The same things were measured in two ways. Each way mixes the same 9 hidden numbers, adds some noise and spreads widely along 6 directions of its own, which tell nothing about the thing.
In the rows, 128 means zero.
Some things both ways: the first way, then the second way.
[ 87  93 125  66 104  80 125 119 122 159 121 115 119  99  95  95 169 160
 147]
[177  92 151 113 131  83 102 101 150 169 150  97 117 114 112  82 154 172
 119  72 113 183]

[162 124 162 160 139 152 141 134 107 114 190 159 140 129 171 163 116  63
 119]
[147  95  78 137 117 166 115 132  93 106 115 143 122 138 146 147 104  95
 127 131 132 176]

[125 133 123  90 133  81 162 165 161 146 117 139 122 118  96 131 140 151
 113]
[158  69 138 128 143  92 103 122  88 159 113  97 159 163 166 133 182  84
 147  87 132 143]

[155 143 123 129 143 153 129 172 176  90 142 133 106  78  99  74 150 113
 126]
[128 110 175 184 117  84 144 195  94 204  87 175 107  98 163 111 145 135
 106 132 115  89]

[111 152 134 145 157 140  99 117 133 144  90 122 146  76 119 105 197 114
 193]
[138  86 107 169  91 101 148 173 135 196  96 127 119 103 158 135 132 114
 119 134 132 102]

[132 168 133 144 182 109 127  95 150 162 106 168 126  72 136 112 190 118
 174]
[146  66 126 141 109 119 134 121 110 172 100 151 152 119 188 136 125  75
 167 124 148 117]

[100 160 114 148  84  99 172 171  91 157 145 144 112 107 158 111  62  97
 116]
[112  96 137 165 126  82 149 193 111 191  83 115  81 126 152 138 152 133
 126 159 145  74]

[136 149 128 125  53 133 167 102 168 167 102 166 122 136 172 109 129 191
 128]
[155  67 103 127 120 135 118 155 136 179 122 147 136  73 139  98 101  96
 140  70 122 151]

[152  79 138 121 111 162  90 109 152  80 146 116 135 192 113 162  84 144
 102]
[150  89 117 111 106 133 134 156 102 162 113 139 124 153 126 145 117  76
 143 162 147 137]

[106 171 106 117  75 169 184 143 145 130  99 128 110 164 162  78 115 193
 126]
[145  84 117 171 126  91 124 181 127 193  88 113 134 112 155 115 145 142
 118  91 111 103]

[103 119 139 130 139  94  53  60  98 135  58 103 144 149  90 154 134 136
 163]
[102  89 122 121 106 106 132 169 112 171 103 129 123 100 121 170 123 142
 139 137 139 113]

[144 158 101 163 107 110 137 102 112 171  97 136 121  61  96  90 157  96
 168]
[133  74 125 124  91 114 128 162 117 177  62 147 168  88 142 170 121 101
 107 101 138 145]

[123 121 120 125 104 115 130 133 165 139  94 138 121 108 139 115 106 173
 125]
[144 132 161 142 134 138 121 147 150 213 134 145  96 101 114  35 150 132
 163 136 140 125]

[134 131 112 133 162 175 119  86 153 125 154 128 135 189 213  99  89 160
 141]
[120 143 119 165 178 148  99 130  71 126  70 130 120 141 148  53 176 172
 169  94 116 163]

[ 98 118  81  95  79 173 142  85 182 121 112 124 147 194 112 140 104 200
 118]
[151  97 145  84 111 105 122 129 156 180 119 116 100 152 108  85 143  82
 124  99 138 168]

[123 139 110 128  91 151 124 106 153 166 113 127 132 123 142  67 154 164
 186]
[172  97  97 166 121 135 135 150 167 191  76 127 126 157 161  70 130 118
 129 128 115 108]

[132 106 132 122 112  87 101 138 107 147 171 125 155 130  60 137 136  84
 151]
[147 128 116 172 148 133  99 169 113  88  84 127  82 185 123  95 130 164
  91 156 112 119]

[143 125 192 129 170  94 170 188  64 109 148 129 136  96 151 195 158  60
  98]
[178  86 118 167 151 115  88 137 117 116 141  99 118 160 141 106 144 143
 129 128 121 121]

[104 144  96 148 115 185 192 167 151 128 142 129 140 134 219 128  66 133
 120]
[124  96 115 153 152 100 105 173  79 148 100  70 106 164 133 135 203  88
 111  94 136 148]

[118 138 146 124 168 113 102 169 101  86 130  91 153 153  92 158 125  92
 118]
[124  93  75 103 109 130 144 160  67 130 144 117 109 142 120 182 108 107
 136 118 115 184]

[ 90 208 105 145 123 177 124 146 133  61 104 122  90 150 129  55  89 169
 104]
[119 102  97 119 116 144 146 174 136 184  84 148 123 114 122 131  93 155
 137 117 108 132]

[135 119 125 149 129 139 127 143  75 118  87  77 144 114  85 147 147  66
 147]
[143 116 171 154 122  86 126 198 105 160 133 149  73 152 114 139 129 144
  78 169 112 106]

[153 122 127 126  89  76 109 111 156 161  90 150 113 110  87 120 112 140
 131]
[118  82 194 144 129  66 124 167  74 198  64 145 127  69 142 146 169 110
 134 122 165 114]

[148 120 143 138 123  98 145 113  75 167 155 134 123  94 162 109 134  82
 140]
[154  70 125 132 119 109 135 156  80 141 158 165 115  88 143 144  77 132
 150 131 119 134]

[128 116 120 147 188 181 138  95  89 116 119  87 132 138 209 119 121 117
 145]
[124 133 167 187 150  96 105 174  89 169 111 138 115 119 135  91 174 196
 141 134 119  89]

[133 180 125 130 128 120 199 131 126 183  96 150 146 123 148 136 188 136
 158]
[161  72 152 161 120  85 128 150  99 170 137 153 117  78 162  98 127 111
 135  97 126 130]

[114 124 100 126 185 163  71  63 151  99 106 101 153 202 106 136 120 160
 152]
[142 126 119 124 143 156 123 134 128 137  92 137 113 233 139  79 133 105
 161 171 138 109]

[155  50 135 119  90 130  88  49 119 133 199 134 145 138 155 134  94 117
 112]
[142  88 154 137 132  95 123 167 114 153  81 148 106 109 120  93 115 143
 124 129 139 116]

Other things, the second way, with their names:
(185): [138 132 169 176 165 132 116 154  99 157  66 160 106 116 138  56 148 167
 150 161 139 110]
(168): [133  81 130 145 111 126 110 147  98 168 163 126 120 130 160 160 156  55
 151 147 154 119]
(6): [146 107 136 137 109 105 144 150 122 178  71 136 119 135 133 109 135 140
 133 144 136 118]
(201): [140  96  58 153 102 155 118 152 137 153 124 128 154 131 156 152 110 138
 116  93  89 143]
(265): [197  70 156 156 146  97 121 181 107 168 144 150  85  75 114  49  94 136
 152 161 146  98]
(207): [178  69  58 126  91 158 125 124 148 145 166 141 162 124 143 111  82 110
 162 109 113 142]
(263): [124 105 139 153 148 123 108 180  80 109 112 148  78 114 116 120 109 158
 132 164 141 112]
(488): [147 102 172 160 145 110  94 201  72 160 185 151  88  80 110 116 134 131
 107 116 121 131]
(254): [145  85 133 130 103  84 147 162 102 191  93 100 104  68 103 101 156 116
 164 140 180 143]
(109): [135  81 101 158 150 102  81 165 109 101  99  91 127 140 136 155 142 174
  92  87 103 131]
(25): [146  82 113 135  82 102 163 145 128 171  82 152 121 123 158 130  98 114
 141 156 137 103]
(466): [135 105 158 139 129 117 120 171  64 119 134 203 104  94 144 139  82 149
  98 111 100 149]
(264): [185  63 137  97 135 102 125 123 108 130 127 130 118 193 143 123 107  81
 146 147 139 133]
(367): [148  86 126 124 119 118  90 166 121 134 122 120 130 113 100 142 126 131
  88  93 121 158]
(16): [ 93 156 167 175 104 116 139 141  77 163 129 186  86  76 157 102 152 167
 131 120 120 148]
(441): [141 100 130 144 138 139 120 152 113 177  94 132 129 174 161 107 157  65
 156 140 144 111]
(317): [189  88 133 116 125 129 106 134 139 163 111 122 143 133 102  81 135 101
 153 151 161 146]
(469): [114  94 149 115  88  79 125 118  79 135 111 138 130  92 137 177 142 149
 113  92 131 177]
(351): [165  83 186 110 122  66 128 133 130 166  55 131 107 123 106 100 133 129
 114 140 156 143]
(214): [ 95 110  85 188  90 132 140 164 121 221 114 119 143  50 158 142 166 162
 160 108 124 111]
(427): [129 110 181 165 135  83 144 199  79 168 143 164  27 116 142 106 116 116
 109 164 133  98]
(373): [152  96 118 134 110 136 127 172  80 161 119 153 123  58 103  86 117 113
 156 119 149 171]
(360): [145  22  94 117 137 101 129 166 102 191  66 107 167  75 148 150 120  93
 172  84 151 127]
(153): [137  98  98 145 125 129 141 188  93 134 115 170 103 106 136 120  69 164
 132 120  99 127]
(35): [147 139 137 155 134 160 140 121 123 181 121 175 118 172 181  62 130 122
 177 160 115 110]
(321): [119 123 114 149 136 164 106 130 113 166  86 120 136 125 127 109 158 132
 158 145 148 147]
(452): [136  88 119 152 146 113  98 188 103 134  99 119 120 150 127 143 139 137
 102 114 117 111]
(167): [ 95  97 137 129 124 126 122 148 130 196   9 133 159 121 161 141 162 100
 144 106 157 120]
(106): [162 123 136  96 109 149 141 113 139 173  81 163 124 158 121  96 103 100
 148 173 145 171]
(480): [ 91 137  82 170 126 151 120 178 113 148 111 139 109 158 155 119 150 143
 109  95  88 122]
(18): [161  80 107 134 155 128  99 155 131 161  60  99 157 164 142 111 154  97
 120  89 127 140]
(301): [135  90 139 143 154 107 106 196  81 142  99 134 114 128 121 125 130 134
 120 109 123 121]
(382): [140 127 135 149 142 138 111 135 180 181  42 131 144 175 152  65 152 159
 122 119 114 105]
(350): [108  98 134 186 129  88 130 235  71 154 123 150  60  61 127 119 119 157
  89 112 116 107]
(344): [112 121 189 172 143  78 119 189 110 181  74 147  83  96 131  87 162 171
  96 112 123  97]
(78): [143  62 132 157 112  60 138 174  92 187 122 126 128  60 147 135 129 150
 130  81 118 119]
(268): [137  93 120 126 142 123 114 112 136 142  59 106 137 177 147 122 150 137
 136 121 130 138]
(413): [159  70 126 155 146  96  95 142  69 114  95 121 147 119 150 118 142 134
 144 102 133 139]
(478): [134  91 103 101  99 135 126 130 115 167 128 122 141 167 147 154 139  51
 150 120 139 157]

Some of these things the first way, each followed by its name:
[160  94 146 128 120  73 123 126 103 155 119 121 148 116  91 169 134 111
 124]
(317)
[131 102 106 116  75  82 164 139 135 181 131 139 138 130 116 154  79 127
 117]
(478)
[107 153 137 105 166 107 133 117 127 152 115 131 142 119 115 123 198 155
 160]
(207)
[128 121 127 116 126 145 101  74 120 128 147 126 146 187 109 128 141 136
 154]
(25)
[113 151 110 125 156 167 112 131 144  72 142 117 113 155 101  94 124 143
 123]
(6)
[125 191 126 162 182 144 122 119  96 106  62 107 125  93 108 115 176 106
 149]
(382)
[ 88 137  89 107 179 110  90  69 135 155 131 125 130  84  66  82 189 121
 192]
(469)
[141 132 113 151 102  96 124  57  55 181  95 109 156 132  91 150 151  82
 161]
(351)
[128 126 113 118 148 123  96 151 222 113 129 152 114  80 104  86 123 159
 136]
(441)
[135  93 153 138 107  93 133 108 130 190  68 146 143 116 155 198 128 118
 161]
(168)
[169 135 138 161 109 111 155 106  91 186 108 121 177 155 155 174 125 101
 151]
(373)
[129 173 106 161 167 179 110 119 162  96 146 149  87 112 161  49 109 145
 148]
(185)
[131 172 123 160 107 154 172 158 116 128 105 129 137 141 151 143 111  96
 134]
(427)
[135  98 145 147 158 161  87  58 103 109  91  96 160 109 127 165 182 103
 159]
(367)
[174 125 126 153 124 132 127  72  90 161 121 119 137 107 130 110 164  78
 166]
(466)
[122 143 106 132 126 158 116 126 164  99 129 128 111 119 136  77 105 158
 119]
(301)
[133 147 133 118 163  88 147 155 106 120 162 136 133 102  87 140 144  82
 104]
(264)
[140 125 121 126  79 157 133 119 163 118 114 130 117 148 145 100 103 168
 119]
(18)
[117 169 156 148 214 123  60 139 136  52 133 140 118  94  84 123 148 103
 122]
(263)
